The groups are shells around one centre, one inside the other: the same stretched ball of 4 dimensions in 7 sizes.
Known rows, each followed by its group:
[-1.03 -1.11  0.28  3.60  3.58 -0.19  3.06  0.78  2.77  4.16 -3.97 -0.47
  0.15  1.81  1.54] : Z7
[-0.66  0.23  0.22  2.98  2.78 -1.37  2.95 -0.48  2.53  2.61 -3.25 -1.57
 -0.20  1.48  2.31] : Z449
[-0.14 -0.86 -0.94  3.36  3.64 -0.59  2.59  0.16  2.51  3.85 -4.64 -1.14
 -1.12  2.16  2.59] : Z384
[-0.70  0.10  2.43  2.03  1.76 -1.32  3.00  0.43  0.89  1.80 -3.16  1.69
  3.74 -2.01  1.88] : Z140
[-1.30 -0.17  1.46  3.23  2.29 -1.43  3.88  0.11  2.88  2.31 -2.55 -1.04
  1.19  1.85  2.13] : Z518
[-2.53 -0.85  2.62  3.63  3.09 -0.01  3.77  1.30  3.02  3.95 -2.33  0.41
  2.48  0.65 -0.16] : Z697
[ 0.19  0.47  0.19  1.96  2.74 -1.12  1.73 -0.47  0.80  2.53 -4.25  0.33
  0.91 -1.59  2.24] : Z7
[-2.17 -0.42  3.62  2.91  1.96 -0.77  4.02  1.17  2.16  2.52 -2.02  1.41
  4.29 -0.70  0.56] : Z697
[-1.02 -0.47 -0.38  3.70  3.57 -0.72  3.14 -0.08  3.36  3.73 -3.50 -2.20
 -1.33  3.03  1.93] : Z449
[-0.99 -0.19  1.22  2.48  3.41  0.05  1.90  0.56  1.22  3.92 -3.88  1.27
  1.86 -2.06  0.34] : Z140
[-1.68 -1.17  1.04  3.83  3.49 -0.09  3.48  1.02  3.15  4.21 -3.31 -0.46
  0.70  1.98  0.94] : Z140
[-2.17 -0.70  2.64  3.17  3.05  0.09  3.23  1.28  2.22  3.91 -2.76  1.29
  3.02 -0.81 -0.22] : Z304
[-0.35 -0.37 -0.81  2.86  4.27  0.22  1.37  0.08  1.71  4.69 -4.83 -0.23
 -0.82 -0.36  0.99] : Z518
[-1.41 -0.24  3.23  2.47  1.60 -1.24  3.76  0.87  1.53  1.87 -2.49  1.66
  4.37 -1.21  1.51] : Z697
[ 0.22  0.45 -1.27  2.69  3.29 -1.30  1.99 -1.05  2.08  2.90 -4.24 -2.02
 -1.75  1.25  2.81] : Z518
[-1.72 -0.29  1.66  3.44  2.62 -1.02  3.83  0.36  3.09  2.87 -2.39 -0.98
  1.23  1.75  1.38] : Z7
[-2.46 -0.94  1.96  4.07  3.17 -0.27  4.14  1.04  3.75  3.92 -2.27 -0.84
  1.25  2.45  0.44] : Z697
[-1.69 -0.63  2.25  3.34  2.27 -1.02  4.11  0.81  2.80  2.66 -2.49 -0.01
  2.39  1.31  1.55] : Z304
[-0.44 -0.93  1.07  2.51  3.17 -0.01  2.16  1.10  0.94  3.79 -4.63  2.06
  2.37 -1.70  1.31] : Z384
[-1.12  0.15 -0.23  3.29  3.77 -0.51  2.42 -0.40  2.87  3.89 -3.38 -1.91
 -1.18  1.46  1.08] : Z7
[-1.38  0.19  1.93  2.43  2.90 -0.39  2.39  0.36  1.43  3.24 -3.07  0.97
  2.42 -1.91  0.34] : Z384
[-1.11 -0.68  0.91  3.38  2.90 -0.80  3.45  0.50  2.74  3.23 -3.31 -0.60
  0.82  1.69  1.86] : Z449
[-0.70 -0.41  1.98  2.22  2.47 -0.52  2.52  0.87  0.82  2.90 -3.85  2.18
  3.39 -2.25  1.31] : Z449
[-2.09 -0.47  1.06  4.01  3.28 -0.65  3.87  0.32  3.90  3.68 -2.34 -2.00
 -0.10  3.08  0.95] : Z140
[-0.04  0.26 -2.00  3.29  3.90 -1.05  2.09 -1.14  2.94  3.61 -4.22 -3.20
 -3.23  2.84  2.63] : Z697
[-0.29  0.01  0.13  2.36  3.48 -0.29  1.56  0.02  1.14  3.70 -4.42  0.52
  0.62 -1.49  1.23] : Z449
[-2.06 -0.17  1.74  3.55  2.89 -0.76  3.73  0.32  3.30  3.23 -2.16 -1.17
  1.02  1.71  0.79] : Z7
[-0.80 -0.81  1.77  2.46  2.93 -0.06  2.40  1.18  0.95  3.56 -4.14  2.31
  3.12 -2.11  0.95] : Z384
[-0.86  0.29  0.26  3.18  2.67 -1.59  3.32 -0.63  2.99  2.41 -2.84 -2.22
 -0.53  2.35  2.45] : Z518
[-0.48 -0.40 -0.19  3.36  2.88 -1.34  3.34 -0.19  2.92  2.82 -3.60 -1.79
 -0.64  2.77  2.91] : Z304
[-1.36  0.71  1.72  2.47  2.56 -1.04  2.68 -0.28  1.87  2.54 -2.52 -0.23
  1.71 -0.95  0.87] : Z140
[-1.82 -1.14  0.96  4.01  3.47 -0.20  3.71  0.91  3.52  4.18 -3.10 -0.96
  0.37  2.64  1.03] : Z518
[-0.29  0.16  0.03  2.32  3.54 -0.28  1.44 -0.13  1.12  3.70 -4.38  0.36
  0.44 -1.58  1.14] : Z384
[ 0.84 -0.70 -0.43  2.03  3.31 -0.32  1.29  0.47  0.20  3.55 -5.78  1.84
  1.16 -2.06  2.49] : Z304
[-1.53  0.78  2.17  2.36  2.44 -0.97  2.70 -0.17  1.71  2.48 -2.34  0.18
  2.32 -1.52  0.57] : Z304

New rows, each followed by its group:
[-2.25 -0.49  3.62  2.93  2.11 -0.58  3.92  1.27  2.12  2.76 -2.09  1.55
  4.31 -0.89  0.32] : Z697
[ 0.69  0.07 -1.79  2.43  3.89 -0.59  1.11 -0.66  1.28  3.76 -5.34 -0.82
 -1.63 -0.13  2.47] : Z518
[-0.79  0.47  0.70  2.47  3.05 -0.76  2.13 -0.31  1.65  3.08 -3.42 -0.26
  0.78 -0.90  1.15] : Z449
[-0.24 -0.73 -1.55  3.31  4.58  0.26  1.56  0.07  2.28  5.02 -5.11 -1.05
 -1.94  1.14  1.42] : Z518
[-1.77 -0.90  1.39  3.73  3.10 -0.44  3.74  0.86  3.19  3.69 -2.91 -0.59
  1.07  1.97  1.11] : Z384
[-0.81 -0.97  1.45  2.79  2.90 -0.28  2.81  1.10  1.52  3.48 -4.03  1.54
  2.45 -0.74  1.43] : Z7
[-2.19 -0.28  0.90  4.16  3.18 -0.93  4.12  0.02  4.30  3.44 -2.02 -2.83
 -0.69  3.96  1.19] : Z697
[-0.62 -1.07 -1.84  4.12  4.59 -0.07  2.56  0.05  3.61  5.00 -4.58 -2.63
 -3.06  3.92  1.95] : Z697
[-1.17 -0.55  2.44  2.31  2.79  0.00  2.42  1.21  0.82  3.46 -3.69  2.66
  3.82 -2.85  0.38] : Z518
[-0.53 -0.18  1.88  2.18  2.16 -1.01  2.75  0.53  0.97  2.33 -3.62  1.60
  3.11 -1.71  1.87] : Z449
[-2.29 -0.35  1.38  3.69  3.67  0.04  3.12  0.53  3.26  4.33 -2.55 -0.93
  0.55  1.18 -0.21] : Z304
[-0.35  0.16  2.18  1.64  1.98 -1.01  2.28  0.41  0.19  2.08 -3.72  2.42
  3.90 -3.34  1.67] : Z140
[-1.34 -1.02  2.13  2.92  2.87 -0.08  3.05  1.37  1.70  3.64 -3.58  1.78
  3.08 -0.88  0.81] : Z140
[-0.97  0.05 -0.58  3.52  3.60 -0.89  2.82 -0.57  3.29  3.58 -3.30 -2.66
 -1.78  2.74  1.80] : Z7
[ 0.57  0.57 -0.61  2.10  2.70 -1.55  1.89 -0.91  1.17  2.23 -4.37 -0.74
 -0.26 -0.31  3.10] : Z304
[-0.83  0.57  1.47  2.25  2.40 -1.18  2.54 -0.24  1.43  2.33 -3.05  0.20
  1.88 -1.25  1.48] : Z449
[-0.66  0.10  0.17  3.09  2.78 -1.38  3.10 -0.41  2.67  2.64 -3.26 -1.69
 -0.31  1.87  2.46] : Z7
[-2.41 -0.35  2.08  3.66  3.05 -0.41  3.75  0.63  3.35  3.61 -2.08 -0.81
  1.39  1.42  0.21] : Z140
[-0.27 -1.32  0.90  2.72  3.03 -0.18  2.54  1.26  1.17  3.67 -4.82  1.92
  2.25 -0.79  1.95] : Z697
[ 0.22 -0.66  0.32  2.57  2.53 -1.15  2.74  0.38  1.38  2.61 -4.53  0.57
  1.27  0.21  3.12] : Z697
[-1.54 -0.98  1.79  3.37  2.88 -0.41  3.56  1.08  2.55  3.50 -3.16  0.45
  2.05  0.85  1.16] : Z384
[-0.68 -0.52 -1.69  3.92  4.29 -0.45  2.59 -0.42  3.62  4.46 -4.13 -3.09
 -3.12  3.79  2.01] : Z518
[-1.47 -0.19  1.88  2.63  3.17 -0.02  2.33  0.71  1.51  3.73 -3.31  1.26
  2.43 -1.85  0.07] : Z140
[-1.58  0.58  0.15  3.46  3.45 -0.94  2.91 -0.76  3.45  3.39 -2.48 -2.84
 -1.32  2.23  1.03] : Z697
[ 0.89 -0.06 -0.47  1.75  3.16 -0.63  1.06 -0.09  0.09  3.15 -5.48  1.39
  0.91 -2.44  2.46] : Z518
[ 0.11  0.24 -1.80  2.99  3.87 -0.89  1.79 -0.99  2.39  3.63 -4.49 -2.39
 -2.59  1.76  2.49] : Z518
[-1.90 -0.84  1.25  4.03  2.98 -0.80  4.22  0.63  3.81  3.42 -2.53 -1.57
  0.44  3.31  1.49] : Z697
[-2.37 -0.66  1.83  3.94  3.11 -0.45  4.04  0.75  3.69  3.71 -2.20 -1.13
  1.02  2.37  0.57] : Z518
[-0.44 -0.81 -1.11  3.80  3.60 -0.89  3.13 -0.10  3.37  3.70 -4.11 -2.41
 -1.97  3.79  2.83] : Z697
[-1.79 -0.16  2.72  2.88  2.22 -0.90  3.63  0.67  2.19  2.57 -2.33  0.62
  3.09 -0.34  0.90] : Z7
[-0.78  0.54  0.03  2.85  3.10 -1.15  2.50 -0.73  2.44  2.92 -3.21 -1.73
 -0.61  0.96  1.75] : Z7
[-1.70  0.01 -0.07  3.67  4.14 -0.12  2.53 -0.22  3.36  4.47 -3.05 -2.22
 -1.43  1.88  0.35] : Z697
[-1.72 -1.07  0.77  4.06  3.46 -0.35  3.76  0.77  3.64  4.05 -3.07 -1.32
  0.02  3.03  1.24] : Z518
[-0.30  0.23  1.15  2.38  1.88 -1.81  3.18 -0.23  1.66  1.61 -3.27 -0.17
  1.69  0.13  2.93] : Z697
[-1.67 -1.03  2.31  3.25  2.66 -0.36  3.66  1.30  2.35  3.38 -3.02  1.06
  2.86  0.26  0.96] : Z518
[-0.94 -0.64  2.22  2.59  2.17 -0.86  3.29  0.98  1.46  2.57 -3.40  1.61
  3.38 -0.90  1.73] : Z140
[ 0.36  0.08  0.88  1.58  2.55 -0.79  1.53  0.18 -0.09  2.59 -4.71  2.17
  2.58 -3.31  2.04] : Z140
[-1.57 -0.06  2.58  2.42  2.67 -0.28  2.64  0.78  1.31  3.18 -2.97  1.72
  3.42 -2.34  0.15] : Z140
[-1.35 -1.00  0.96  3.60  3.21 -0.41  3.45  0.82  2.89  3.76 -3.42 -0.41
  0.81  1.76  1.42] : Z7
[-1.14 -0.81  1.86  2.81  2.87 -0.23  2.89  1.11  1.61  3.48 -3.65  1.55
  2.75 -0.94  0.99] : Z449
[-1.03 -0.15 -0.18  3.56  3.23 -1.08  3.24 -0.35  3.34  3.25 -3.18 -2.38
 -1.15  2.95  2.12] : Z7
[ 0.09 -0.42  1.33  1.81  2.54 -0.54  1.88  0.73  0.07  2.85 -4.69  2.68
  3.20 -3.10  1.86] : Z140
[-0.78 -1.55  0.63  3.26  3.65  0.29  2.63  1.39  1.90  4.49 -4.64  1.23
  1.37  0.18  1.27] : Z697
[-1.16  0.43 -0.01  2.96  3.81 -0.34  1.96 -0.48  2.39  3.96 -3.37 -1.39
 -0.75  0.21  0.58] : Z697
[-0.52  0.77  1.36  2.12  1.99 -1.72  2.74 -0.54  1.41  1.65 -2.97 -0.12
  1.80 -0.90  2.23] : Z518
[ 0.38  0.08  0.98  1.72  2.11 -1.31  2.12  0.05  0.30  1.95 -4.38  1.61
  2.53 -2.24  2.74] : Z518
[ 1.03  0.16 -1.38  1.98  3.44 -0.80  0.99 -0.61  0.58  3.22 -5.50  0.09
 -0.62 -1.27  2.78] : Z304
[-1.41 -0.34  2.06  2.98  2.34 -0.98  3.60  0.60  2.27  2.63 -2.75  0.29
  2.37  0.34  1.48] : Z449
[ 0.14 -0.82 -1.78  3.36  4.15 -0.33  2.01 -0.06  2.44  4.38 -5.18 -1.46
 -2.14  2.15  2.53] : Z140
[-0.81  0.10  0.39  3.24  2.49 -1.71  3.59 -0.45  3.02  2.26 -2.87 -2.06
 -0.22  2.60  2.73] : Z697
[-0.95 -0.12  2.69  2.03  2.09 -0.76  2.70  0.81  0.69  2.41 -3.31  2.42
  4.20 -2.83  1.12] : Z384
[-0.46 -0.21  2.61  1.58  2.14 -0.50  2.12  1.00 -0.18  2.55 -4.01  3.55
  4.79 -4.29  1.11] : Z697
